The same things were measured in two ways. Each way mixes the same 11 hidden numbers, adds some noise and spreads widely along 6 directions of its own, which tell nothing about the thing.
Some things both ways: the first way, then the second way.
[-19  14  -1 -13   7  -7   6  -6   7  -1 -12   7 -17  51  -9 -12  10   5
 -11  22 -20  -3  12  15 -15]
[-16   1 -17  18   6  13  44   4   2   0  11 -14  25  19  -6 -14   5 -34
   1  10  -4]

[ -5 -27 -24  12 -25  15  -5 -14 -34  37  -3  21  26  -7  14 -25 -28  -6
 -13 -34   8  21 -38   8 -20]
[ -3  17  -2   1   8 -10 -34   0   8   9   7  10  16 -16  39  20   3 -23
  -2   4 -20]

[  5  -5  15  -4 -15   1   0  21  22 -11 -23 -23   8  -6   4  30  12 -25
  -4  17 -15 -12  20 -16  19]
[ 13 -12 -10 -41 -29  -7  12 -13 -13 -17 -23 -18 -29  26 -32 -24  -6  27
   7  15  20]

[ -5   8  22  23 -11  -5  -1  -2   8  -6   6 -15   1  40 -28  18  12   8
 -16  -4   8 -10  39  -5   8]
[ -2 -16 -20   2  -2 -10   0  19  32  -1  -1  12  -3  21  -6 -11 -21  -4
 -14  10  -5]

[  8 -10 -30   0  -1   7 -22 -46 -14   3  11  29 -23  26  10   2 -12  15
   3 -10  18  -1 -14  17 -23]
[-12 -40   5  -9  -3   0   6  -8 -17  -9  16 -47  30 -17  -6 -22  19 -36
   2  18  21]

[ 11 -18   0  14  -7  -7   2 -29  -9  16  20   0   3  28 -28  -6  -6  36
 -11 -24  21  -6  24   3 -21]
[ -8 -28  -2  16  24  -9   1  23  38  10  27 -26 -14  10  15  -9 -12  -1
   1 -10 -32]

[ 11  -8 -17   9   2  -5  21 -17 -15 -32 -11  10 -34  42  21 -37 -22  -5
  -1   2  22 -14 -46  30 -16]
[ 14 -28 -30 -34 -34  -4  -3  -6   1  -6 -24  27 -43   7  13 -17 -33  17
  28   4  60]

[ 19  -1   6 -12 -12   1  20  -3  17 -24   1 -19 -26  31   1 -20  16  -8
   1   7  18 -19  -4  30  -4]
[  9 -32  -6 -26  -2  -2  39  10 -17 -20  -1 -26  -7  15 -23   9   4   9
   3  10   3]

[  1  -8 -11  12 -29  29 -15  15 -32  37  23  30  28 -28 -10  21  -7  -9
   8 -32 -14  42  24 -10   8]
[  2 -65 -20   8  14 -20  -8  11  21  18 -17 -26  -4  10 -30 -46 -15  21
  26  -2  20]

[  8 -16 -26  14  -8   8  -8 -31  10  21  17   9   3  13 -13 -11  17  35
 -12 -18  12  -6  10   4 -22]
[ 16  31  -4   5  -9  -6  25   1  19  -1  47 -25 -15  35 -19   2  23 -25
  11 -40 -35]

[ 48  -3 -26  24   4   8  14   0 -18 -40   9  -6  -5 -15   2   4   6  14
  21 -13  13   4  26  12   1]
[-11  15   9   8 -16   1   4 -20   3  -1 -19   1  15 -12  -3  37   2 -24
  16   1  25]

[ 20 -25 -14  15  -6   3   1 -24  -5 -14   2 -14   7 -12   5   5  -2   2
   0 -14  23   8  16  -2   1]
[-34  16  10   2   7  13 -19 -17 -21  -2  -8   2  19 -40  32  19 -13 -19
 -13  -4 -19]

[-28 -18  20 -26  11   3  13  43  -1   4  -8 -38 -12  24   6  22   3  -7
 -29  17 -16  16   9 -25  12]
[  0   7 -24  -9  25 -21   8  45  -4   2 -17   6  19  35 -23 -21  -8  46
   1  29 -48]

[ 26  -7  14 -13 -22  17   5  32 -14  17  -3  -9   8 -28   5   3  -1 -29
   1 -15 -19  22  17  -2  21]
[ 12  36  -6 -33   1  10   9   4  -8 -11 -38   5  12  -6 -18  33  13  26
  -3  12   7]

[ 29  -7  -5  -1   1  -2 -15 -18 -14   7 -16   4  -4  -7  16  -2 -10  22
 -18 -13  -7  -8  15  -4 -12]
[ 21  18  19  -6  -7  -2  16  13  27 -21  28 -28 -28  13  -7  -5  21  11
 -13   6  -3]

[-20   9  18 -19   0 -27  12 -20  -6  12 -23   3   5  28   2  -8 -22 -32
  -8   5 -17 -18   7   1  23]
[-29   2   9  13   9 -16  -9 -15  31  -5  -2 -25  -7 -14  17  16 -20 -31
   2  -4  26]

[-18  -6   4  13  12  -4 -22 -29 -18  25  27  -9  -9  41 -31  71 -14  37
 -13 -21  34 -12  34 -26 -10]
[  6   2   4  21  11 -51 -31   3  46  -1  18 -31 -14  15 -26 -25   3  -4
  -6 -15   0]

[ 17  15   0  22 -24  13  -6  -9  23  38 -13  16  -2   5 -27   1   2 -38
  12  -2 -17   7   6  16  14]
[-37   1  -7  24  28 -13   0  -7  16  15 -10 -24  23   2 -13 -11 -13  -7
  -5  -2  -6]

[  1 -10  29 -27  -7 -20  31  28  36 -33 -15 -40  -9  27 -13  12  16 -25
   1  36 -12 -31  27  -7  27]
[ 10  39  10 -11 -28  22 -14 -38   0 -12  -1  16 -35 -26  15  20   1  -6
  -9 -29  28]

[ 27 -13  -3  20 -19   0  -5  -8   5  -7  11  -8   3   6 -26  -9  16  19
 -11  -7   4  -1  43  -2   3]
[ -1 -16 -14  -5   9  40  -9  22   4   4 -16  33 -12 -27  29 -11 -28  25
 -18  -6 -15]

[  2 -16  -7  16 -27  -1 -26 -21  16  50  -1  32  37 -17 -27   0   9  24
 -20 -12 -31 -13  45 -33   1]
[-50  13 -20   9  17   1 -16  19  -8  19  -8   8  25 -22  52  -6 -24 -28
   4 -13 -37]

[ 14  13   8  14 -23  -2   3 -10   1  22  -5  14   9   7 -31  -7   1  -2
   0  -9  -7 -15  37   3   0]
[-44  39 -17  18  11 -29  17  -4  22  13 -11 -18  21   8   7  39  -4 -45
   2 -22   5]

[-12   3  18 -16 -28  11  20  41 -11  11   5  21  51 -20  11  10   2 -36
  23 -15 -42  21  14   3  19]
[ -3  33  39  38 -10  -2 -28   7   7   1  14  19 -13 -40  13  28  15  24
 -14 -33  -4]

[ 31   2 -12  -6 -10   5   1 -18 -22  -8  15   6  -9  25  -5 -14  -4   1
  15 -17   5  11   3  40 -12]
[  3 -64  19   8  23  18  22  19  13 -10   8 -48  21 -16 -10  -1  10   3
  -8  35  -3]

[ 28 -10  12 -11   6 -10  -5   7  12   3  -7 -28   3  -4  -9  40  10  21
  -6   0 -18 -18  48 -22  10]
[ 23  52  26  -4  -3  17  -3  11  13 -18   2  -3 -38  -7  -6   3  11  50
 -16 -10 -23]

[-23  -9  -4 -29  13 -25  24  10  31 -10 -20 -11  -6  31 -12  14   7  -5
   1  43 -26 -38  15 -21  15]
[  5   2   6 -10 -19  -5   9  -8   2   1   6 -25 -37  16 -22 -17   3  32
  15 -20  -7]

[ -8  -5  -3  -3   0   2  -5  -7  17  13  17  13  -4  38 -13  23  15  31
  -4  -2  -6 -19  14   0 -17]
[ -8   9  10   9   0   6  -2  17 -25  -6  17   6  39 -24  19   9  19 -22
  -9  14 -25]

[ -7   5  -1   3   0   8   5   8  24  17  15  -3  -3  27 -16  18  26  -2
   0   0 -17   3  15   3  17]
[ 39 -44  21  31  16  35 -20   2  13 -12  27  13  -8 -24  -5 -22  -3  18
 -12   6  -4]

[  4 -15 -19 -21  -6   8  22  24 -11 -26  -5  -6  -1   2  21  -3   0 -12
  12   8  -3   0 -19  11  -7]
[  7 -23   6 -11 -25 -14   4 -38 -19  -5   0 -31  16  -3  -1  14  19 -45
  35  14  40]

[-14  20 -15   2  12  11  -3 -19 -30  15   5  12 -18  24  -5  19  -7   5
   2 -10  14  14  13  11 -15]
[ -6  14 -26  23  10 -12  16 -24   0  -3 -37   6  -9   5 -23 -14 -19  -8
  15 -23  54]

Other things, the second way, with their names:
<249>: [-18 -65 -36 -12   8 -16   9  12  -7   7  -7   1 -19  19  29 -25 -46   1
  24   9   6]
<147>: [-17  31   2  10  -1  -7 -15 -11  31  13  21 -21 -22   6  24  -1  -3 -24
   2 -31 -28]
<78>: [-14 -11 -21  -6   7  -5  31  25   3  -7 -12  -5  -6  19  17  -2 -21  -7
   0  14 -10]
<301>: [  4   7  -2   8   3  23   7  -3  11  -4   7  -7  20  -4  -7  -5  12 -27
 -29  -1 -11]
<135>: [ -6 -16   4  20  17  34 -19 -24 -13  17 -23  21  24 -27  17  11 -12   4
  -5  14 -21]
<305>: [-13  26 -27  -4 -20 -26  -5  -9  12  10 -21  13 -43  20  21 -21 -29   8
  30 -15  29]
<88>: [ 33  14  -9 -29 -23  16  10   6   3 -16  -4  16 -32  35 -28 -17  -2  46
 -10   9 -25]
<188>: [ 20   5   3  25  17   3 -11  -3  18  -1   2   9  14  -7  -4  12   8  -7
 -13   2  -2]
<491>: [ 14 -17  -6  -9  14   6   0  16  -2  -6 -18  -6  -1 -10 -22  -2   5  26
 -21 -13 -11]
<387>: [-17  54   2  12   6 -13 -35   4   3 -10 -20  35  -4 -36  41  26 -14 -15
 -18 -21  12]
<511>: [ 15 -34  17  16  11   6 -14 -37 -25 -15  -2 -10  14 -27  18  17  -6 -41
  36  18  23]
<193>: [-18  17  -8  21  11  -3  11  -5 -34   1 -10   8  32  -3   3   3   0 -19
   4  -2 -22]
<557>: [ 42 -21  -3 -36   3  17  -4  16   1 -21  -3  -5  -1  -6 -35  -3  19  30
 -27   6   1]
<519>: [-12   4  -1  34  34 -21   9  11  30 -13  21 -26  -3   5   6 -15 -15 -33
  -3 -10  -4]
<269>: [-13 -29 -17   5   5   2  14  20 -19  -3  15  18  16   4   0 -18  -8   5
 -30   9 -19]
<363>: [ -3  -2  -7  12 -14  10 -34  12  30  19   0  33 -30 -14  34 -17 -26  16
  10 -22   3]
<41>: [ -9  17  -2   4  -7  32   3 -33 -31   1  -2  20  24 -18  42  33  -6 -46
  19   4 -14]
<202>: [-27 -71  -6  33  18 -24   1 -13  -6  14  34 -33   9   5  31 -38 -19 -47
  21   5 -10]
<429>: [ 15  11  28  -6  -9  22  -6 -22 -13  -3   6 -18  20 -24 -22  28  42   7
 -24  -1 -16]
<460>: [-16  -1 -36   0  18  17  39  15 -11  -3 -29  -4   5  21   1 -39 -21  -5
  -2   9 -15]
<36>: [-15 -13   8  40  29 -27   1   9  23 -11  25 -15   6  -3 -19  -9  -9  -6
 -24  -8   1]
<371>: [ -7  45 -45 -19 -10 -33  32  17 -11  -1 -11  16 -24  56  -4  -2 -17   7
  27 -25 -25]
<3>: [ 49  18 -19 -30 -40   1  29   1  15 -22  21   1 -52  43 -22 -17   9   5
  20 -17  24]
<73>: [-11  12 -17   3   0 -21 -17   8  -2  -3  -3  15   8  -8  20   0  -6 -24
  -3  -8  12]
<563>: [  1 -27  -5  -9   4   6   1  22   7  -4   3 -13  13  -2 -19 -24   5  14
 -22  17  -7]
<309>: [-17  58   6  14  -2 -12 -36  -1  22   7   8  -1 -12 -10  32   2  -8 -17
  11 -30 -28]
<486>: [-35  64 -22   2  -9  -4  23   1   7   9 -31 -13   8   1   0  17  -6 -36
  36 -40  16]
<107>: [-47   2   3   2   2  -7  17  20 -23   3  -7 -34  38 -15   2 -12  11 -11
   2  11 -11]
<89>: [-33  21 -23  35  14 -37  16  24  13  -2   3  -1  29  22  14  -8 -16 -55
  18   4  -4]
<273>: [-31   1 -19  81  43 -23  -5  15  28  11   5  11   0  -5  41 -39 -44 -45
  21 -24   3]
<143>: [  6  14  -6 -20 -22   5  37 -16 -21 -11   3 -17  23  18 -51  13  29  -9
   0   2  10]
<32>: [ -2   8  -9  19  19 -12  -8   9  18  -6  -7   6 -15   3  12 -12 -15  -4
 -21 -10  -9]
<212>: [-22  53 -21  -1 -19   1 -19  13   0   9 -22  44   2  -3  17  -7 -20   4
   8 -15  -5]
<406>: [ 12   9  15  19  14  -1  -3  17   6 -14  19   2   7  -4  -1   7   2   2
   1   5 -24]
<554>: [ 10  19  -5  19   8   8 -28 -42  28   6   2   5 -25 -16  35   6 -18 -36
  24 -26  34]
<315>: [ 20  48  -2  -2 -27  10   8  10  16 -18   4  36 -39  17  -4  12  -4  18
 -17 -20 -12]
<118>: [-17   1  10  29  12  32 -17 -16  -3   3  -2  24  19 -50  30  23 -19 -17
  -2 -10  11]
<23>: [-21 -37 -15 -15  -1   3  14  21 -37  -7  -5  12  23  -9   4  -9  -5   5
 -29  18 -10]
<153>: [ -1 -31 -14  11  26   0   7   3 -16  -5  -9   3  13   0  22 -16 -23  -5
  23  37   7]
<54>: [ 11  89 -16 -16 -35  11  29 -18 -11  -7  -8  25  14  28 -13  38  28 -26
   2  -6 -10]
<397>: [-32  13  -5   6  10 -37  -6   2   2  -1  -8  -7  12   0 -11  16  -5  -5
 -18 -13  -6]
<218>: [ 14  18  27  12 -27   8   0   1   9 -10  28   6 -26  -6  -3   4  22  18
 -27 -11  -5]
<168>: [ 26   7  29 -25 -36  27  26 -14  -8 -25  21 -10 -23   2 -18  25  27  22
 -12  18   6]
<440>: [  6  17 -14 -11 -26  17  20  14 -13  -7  -5  24  38   7  -6   5  19 -16
   2  34   6]
<382>: [-14 -37 -37 -15 -16 -14  -9  -5 -22  14  -9  13  25  13   3 -15 -17 -30
  18   2  -7]
<74>: [ -5   6   2   8  18   9  -5  -3   3  -8 -11  -1 -19 -24  15   3 -10   2
 -27 -21  -1]
<312>: [ 22  -3   7 -24  -9  36  -1  -7   5 -14  -1  -9   8 -22 -27   4  20   7
 -32   3  12]
<12>: [ 15 -16   1 -10  18  22   7  15 -15  -3 -17   2  24   8 -16  -2   0  40
  -1  41 -47]
<532>: [  1 -16  27  43  -1   6   0 -24   4 -13  34  -2  10 -24  -6  -5  20 -25
 -41   5  26]
<568>: [-17 -17 -20  20  27  19   3   6  13  15  -9  14  19 -10  12  -1 -23  -8
  -4  -1  -9]
<433>: [-37 -17  -9 -10  -7  26  -3  -4 -17  30 -14   7  65 -32  25  30  10 -28
   1  23  -8]
<449>: [ 21 -15   2 -27  -9  28   6 -28 -15 -16  -8  -6   5 -12  -2  14   5  -9
   0  24  18]

Some of these things the first way, each followed by its name:
[ 14 -22  32  -7 -19  -2  36  62  23 -27  22 -21   2  14 -47  18  20   0
  15  23 -24   4  64 -19  21]
<433>
[-34  22  20 -19 -17 -10 -13  -9  28  33 -13  -4  10  63 -37  16  18  -5
 -17  20 -27 -18  25  11 -13]
<460>
[ 12 -19 -15 -24   6  -7   0   4 -47 -29  11  -2  12 -22  17  -2  -4  21
  -8  -7 -13  27  50 -16   8]
<486>
[ -4   0   5  14 -13   8 -22 -21  -9  25  18  18   1  22 -16  26  -4   8
  -7 -20   5  11  23   0  -4]
<563>
[-32  18 -19   6   8   5  -2 -26  20  48  -6  43 -10  26  -4   1   3 -13
   2   4 -20 -10 -12   2   5]
<143>
[ -2   9   4 -13  -4   1   3   9  -5 -15   3 -17  -6  44 -13   1  19  14
 -12   6  -4   2  19  21 -20]
<273>
[-17 -22 -36  27 -14  11   2  -9   0 -11   3  10   2  11  -1 -12   9   5
 -12   3  19   2 -11  -8  -7]
<382>
[-13 -16  32 -13 -10  -2  13  15  -2  35  19 -22  24  17 -26  33  -5   1
  -4 -21  -5   9  31 -12   4]
<554>
[  9  -9  -6  -6  -8   2  -7  -1  -7 -11  -3  -6 -15  -6   6  -1   5 -21
 -10   7  -5  16  24  -8  31]
<312>
[  0 -12  -5   0  -7   6 -19 -11  -4  21  16  -1 -18   4 -11  16  11  12
 -26  -8   9  -5  32 -26  16]
<557>
[  3   0   3  -9   6   0   4  11  23  11  -3 -10  -3  13  -1  11  25   8
 -13   5 -24 -17  20 -13  18]
<406>
[ 14  -3  11   6 -12   8  20  17  13   4   8   1   9 -10  -6  -7  16 -22
  10  -6 -23  19  28   3  30]
<118>
[ 17 -11 -17  11   2  14   9  18  15   7  -3 -24  -2   4 -12  14  15   0
   1   1  -9  10   4   2   3]
<12>
[  3  32 -12  14 -16  16   2  -7  12  -4 -24  26 -16  20   9 -15   9 -37
  14  11 -11   0 -22  37  -5]
<532>
[-31   0 -15  12  19 -12  -1 -27  13  15 -19  -4  -4  43  -3  12  -3   5
 -20   9  -3 -19 -11  -9  -1]
<88>
[-27 -14  17  -7 -18   2  14   7  26  11   8  -6  16  38 -21  12  12   5
  -4   5   2  -8   9   3 -22]
<202>
[ -2 -20 -20   9 -12  -5 -17 -36  -9  30   1  13  30  11  -3  11 -20  11
  -3 -24   0  -6 -12   2 -12]
<309>
[-24   7  22 -17 -19  -5   0  11  14   1   3 -22   5  46 -31  21  20 -13
 -12  17 -11  -1  35   3   7]
<301>
[ 16   2 -23  -2 -43  20 -10   3  -2   9  -8  11   7 -18  -3 -28  16 -37
  -2   0 -10   6  -3  14  15]
<491>
[-12  -8   0  -6   8 -13  -1 -23 -26  -5   0  -9 -10  29   4  13 -17  17
 -20 -10  23 -17  12 -10  -7]
<387>
[ -5  -6  14   6  14 -11  18   2 -10 -47   9 -41  -4  37   0  21  10  29
 -14  -4  26  -3  32  -1  -8]
<315>
[ -2 -13 -17  -2  -9 -17  20  12   3 -22 -19  10   5  22  -5 -32  -3 -10
  -5  26 -30 -17  -2  -4  13]
<363>
[-40  -8   2 -23  16 -22  10 -20 -42 -15 -11 -10   0  47  15 -18 -22  23
 -37   0  12   0   6  -1 -26]
<78>
[ -4 -17  -8  15  10   0  21 -23  11   2  28 -20   6  50 -27  18   6  34
  11 -20  31  -4   0  23 -34]
<41>
[ 26  -9  -3  -8 -10   5 -11  -4  -6 -16   9   8  -5   6  -1  20   1  14
  12  -1  -4   4  28   8 -12]
<107>
[ 33  -2  12   2  -4  12  17  16  31  -1   3 -28 -31  41 -18   6  18   6
   6   2   8 -13  -7  31 -19]
<153>
